The groups are shells around one centre, one inside the other: the same stretched ball of 3 dimensions in 7 sizes.
Known rows, each followed by its group:
[ 0.57 -1.50  1.90 -3.93 -1.77 -0.03 -0.24  2.06 -2.28  1.49  2.77 -1.97
 -1.39 -1.88  2.46]	(2)
[-0.25 -1.68  2.14 -2.30 -1.90  0.28  0.60  1.69 -2.47  1.82  3.95 -2.59
 -1.16 -2.77  2.65]	(4)
[ 0.02 -2.77  3.44 -2.56 -0.85  2.35 -1.29  0.33 -3.56  2.11  3.69 -0.46
 -1.36 -1.58  3.03]	(2)
[-0.21  1.41 -3.75 -4.46 -3.09 -0.60  0.60  2.68 -0.09  1.54  2.70 -2.00
  1.99 -2.84  2.92]	(0)
[ 0.45 -1.36  1.16 -4.08 -1.49  1.11 -1.08  1.36 -2.37  1.72  2.70 -0.74
 -0.58 -1.49  2.83]	(3)
[-0.06  1.63 -3.81 -4.69 -3.34 -1.44  1.07  3.26  0.20  1.34  2.53 -2.70
  1.71 -2.98  2.68]	(1)
[ 0.33 -2.65  3.00 -3.41 -0.62  2.86 -2.15  0.09 -3.58  2.10  3.11  0.54
 -1.05 -0.93  3.12]	(5)
[-0.78 -1.30 -0.04 -2.41 -1.26  3.41 -1.49 -0.25 -2.69  2.50  3.99  0.68
  1.23 -1.92  3.71]	(4)
[ 0.58  0.12 -0.89 -4.89 -2.52 -1.04  0.23  2.91 -0.96  1.24  2.22 -2.33
 -0.08 -2.18  2.44]	(5)
[-0.11 -2.09  2.22 -2.74 -1.20  2.02 -0.98  0.61 -3.04  2.08  3.64 -0.64
 -0.72 -1.81  3.05]	(0)
[ 0.37 -1.60  1.18 -4.03 -1.14  2.15 -1.82  0.68 -2.71  1.92  2.73  0.27
 -0.22 -1.12  3.09]	(6)
[-0.10 -0.05 -1.83 -4.21 -1.86  1.83 -1.29  1.02 -1.54  1.97  2.79  0.17
  1.55 -1.70  3.34]	(1)
[ 0.17  1.18 -3.12 -4.95 -2.94 -0.87  0.37  2.89 -0.23  1.37  2.31 -2.00
  1.40 -2.48  2.73]	(6)
[-0.46 -0.86 -0.58 -3.13 -1.48  2.71 -1.39  0.28 -2.27  2.27  3.51  0.42
  1.22 -1.82  3.52]	(3)
[-0.45  1.65 -3.40 -3.65 -3.84 -2.51  2.48  3.83  0.38  1.29  3.24 -4.34
  1.26 -3.98  2.45]	(4)
[-0.12 -0.71 -0.87 -3.93 -1.39  2.74 -1.89  0.37 -2.18  2.14  2.94  0.88
  1.29 -1.35  3.49]	(2)
[-0.39  1.70 -4.43 -4.40 -3.18 -0.37  0.56  2.55  0.08  1.63  2.78 -1.79
  2.51 -2.90  3.06]	(1)
[-0.95  0.18 -2.08 -2.60 -2.44  1.24  0.26  1.26 -1.27  2.14  3.95 -1.28
  1.81 -3.01  3.36]	(6)
[ 0.04  1.03 -2.56 -4.41 -3.14 -1.46  1.10  3.19 -0.25  1.32  2.66 -2.91
  0.94 -2.95  2.56]	(0)
[-0.60  1.25 -3.88 -3.86 -2.84  0.52  0.20  1.90 -0.41  1.87  3.13 -1.22
  2.50 -2.79  3.28]	(3)
[ 0.07 -1.16  1.55 -3.02 -2.26 -0.77  0.95  2.48 -1.92  1.51  3.44 -3.20
 -1.24 -2.81  2.39]	(5)

New rows. What belongs after each?
[-0.61 -0.37 -0.27 -2.43 -2.60 -0.28  1.25  2.18 -1.44  1.80  3.99 -2.96
  0.19 -3.34  2.78]	(2)
[-0.19  0.61 -2.92 -4.43 -2.25  1.29 -0.88  1.42 -0.99  1.89  2.69 -0.17
  2.05 -1.99  3.32]	(6)
[-0.12 -1.97  2.55 -2.42 -1.68  0.59  0.21  1.49 -2.71  1.84  3.83 -2.23
 -1.34 -2.49  2.69]	(5)
[-0.29 -2.83  3.33 -2.08 -0.78  2.87 -1.34 -0.05 -3.71  2.30  4.05 -0.21
 -1.04 -1.70  3.22]	(4)
[ 0.19 -0.49  0.49 -3.58 -2.61 -1.40  1.20  2.98 -1.35  1.34  3.10 -3.47
 -0.85 -2.89  2.29]	(2)
[ 0.39 -0.43 -0.59 -4.60 -1.86  0.83 -0.98  1.67 -1.65  1.65  2.42 -0.65
  0.39 -1.60  2.91]	(1)
[-0.49 -1.56  0.62 -2.72 -1.12  3.26 -1.67 -0.13 -2.85  2.40  3.75  0.66
  0.71 -1.67  3.55]	(6)
[-0.63  1.67 -3.95 -3.66 -3.53 -1.31  1.68  3.07  0.19  1.55  3.27 -3.14
  2.01 -3.63  2.82]	(1)
[ 0.61  0.15 -0.99 -5.03 -2.51 -0.99  0.13  2.91 -0.95  1.25  2.14 -2.21
 -0.04 -2.10  2.46]	(4)
[ 0.47 -0.45 -0.55 -4.75 -1.83  0.83 -1.10  1.66 -1.67  1.62  2.30 -0.55
  0.33 -1.47  2.90]	(2)
[ 0.21 -2.59  2.61 -3.35 -0.49  3.47 -2.53 -0.30 -3.64  2.24  3.18  1.14
 -0.62 -0.80  3.32]	(4)
[-0.14 -2.00  2.47 -2.47 -1.54  1.03 -0.14  1.21 -2.81  1.92  3.80 -1.75
 -1.16 -2.30  2.80]	(6)
[-0.60 -0.83 -0.75 -2.97 -1.48  2.96 -1.43  0.11 -2.29  2.37  3.63  0.56
  1.44 -1.87  3.63]	(6)
[-0.90  0.07 -1.38 -2.31 -2.72  0.14  1.17  1.93 -1.17  1.95  4.12 -2.58
  1.05 -3.46  3.01]	(5)
[ 0.03  0.91 -3.31 -4.92 -2.42  0.81 -0.80  1.78 -0.70  1.71  2.33 -0.37
  2.09 -1.91  3.20]	(4)
[-0.01 -1.80  1.17 -3.43 -0.90  3.15 -2.14 -0.02 -3.03  2.22  3.20  0.93
  0.19 -1.14  3.40]	(6)
[-0.56 -1.47  0.20 -2.77 -1.03  3.77 -2.01 -0.44 -2.86  2.49  3.72  1.19
  1.12 -1.51  3.73]	(4)
[ 0.25 -1.85  2.48 -3.18 -1.66  0.34 -0.09  1.75 -2.57  1.65  3.28 -2.07
 -1.49 -2.11  2.55]	(6)
[-0.22 -0.17 -0.43 -3.18 -2.69 -0.86  1.21  2.62 -1.18  1.56  3.43 -3.13
 -0.02 -3.11  2.57]	(0)
[-0.22 -0.09 -2.02 -4.12 -1.72  2.41 -1.63  0.63 -1.65  2.11  2.87  0.70
  1.90 -1.58  3.52]	(5)
[-0.50 -2.22  1.87 -2.25 -0.87  3.44 -1.67 -0.33 -3.36  2.45  4.00  0.52
  0.04 -1.65  3.50]	(5)
[ 0.32 -0.48  0.23 -4.01 -2.41 -0.89  0.55  2.68 -1.41  1.39  2.80 -2.71
 -0.58 -2.47  2.45]	(3)
[-0.24 -0.61 -0.95 -3.68 -1.55  2.46 -1.52  0.53 -2.05  2.13  3.13  0.46
  1.28 -1.64  3.46]	(3)
[-0.27 -2.08  2.09 -2.50 -1.18  2.31 -1.02  0.41 -3.08  2.20  3.81 -0.45
 -0.49 -1.89  3.16]	(3)
[-0.61  0.08 -2.31 -3.46 -1.94  2.29 -1.05  0.65 -1.52  2.22  3.34  0.26
  2.14 -2.09  3.57]	(6)
[-0.03  1.13 -3.39 -4.74 -2.75 -0.02 -0.06  2.31 -0.41  1.59  2.48 -1.29
  1.89 -2.35  3.01]	(1)
[-0.89  0.13 -1.62 -2.49 -2.65  0.40  0.90  1.78 -1.17  1.98  4.03 -2.21
  1.27 -3.32  3.10]	(6)
[-0.14 -2.47  2.92 -2.43 -1.05  2.17 -0.99  0.46 -3.34  2.13  3.81 -0.68
 -1.06 -1.82  3.03]	(6)
[-0.89  2.25 -5.40 -3.74 -3.62 -0.68  1.36  2.75  0.53  1.72  3.29 -2.41
  3.12 -3.62  3.13]	(4)
[ 0.06  0.77 -2.89 -4.77 -2.45  0.54 -0.55  1.94 -0.76  1.67  2.43 -0.75
  1.74 -2.04  3.09]	(6)
[-1.11  0.57 -2.89 -2.58 -2.59  1.30  0.34  1.25 -0.98  2.19  4.01 -1.20
  2.35 -3.12  3.47]	(4)
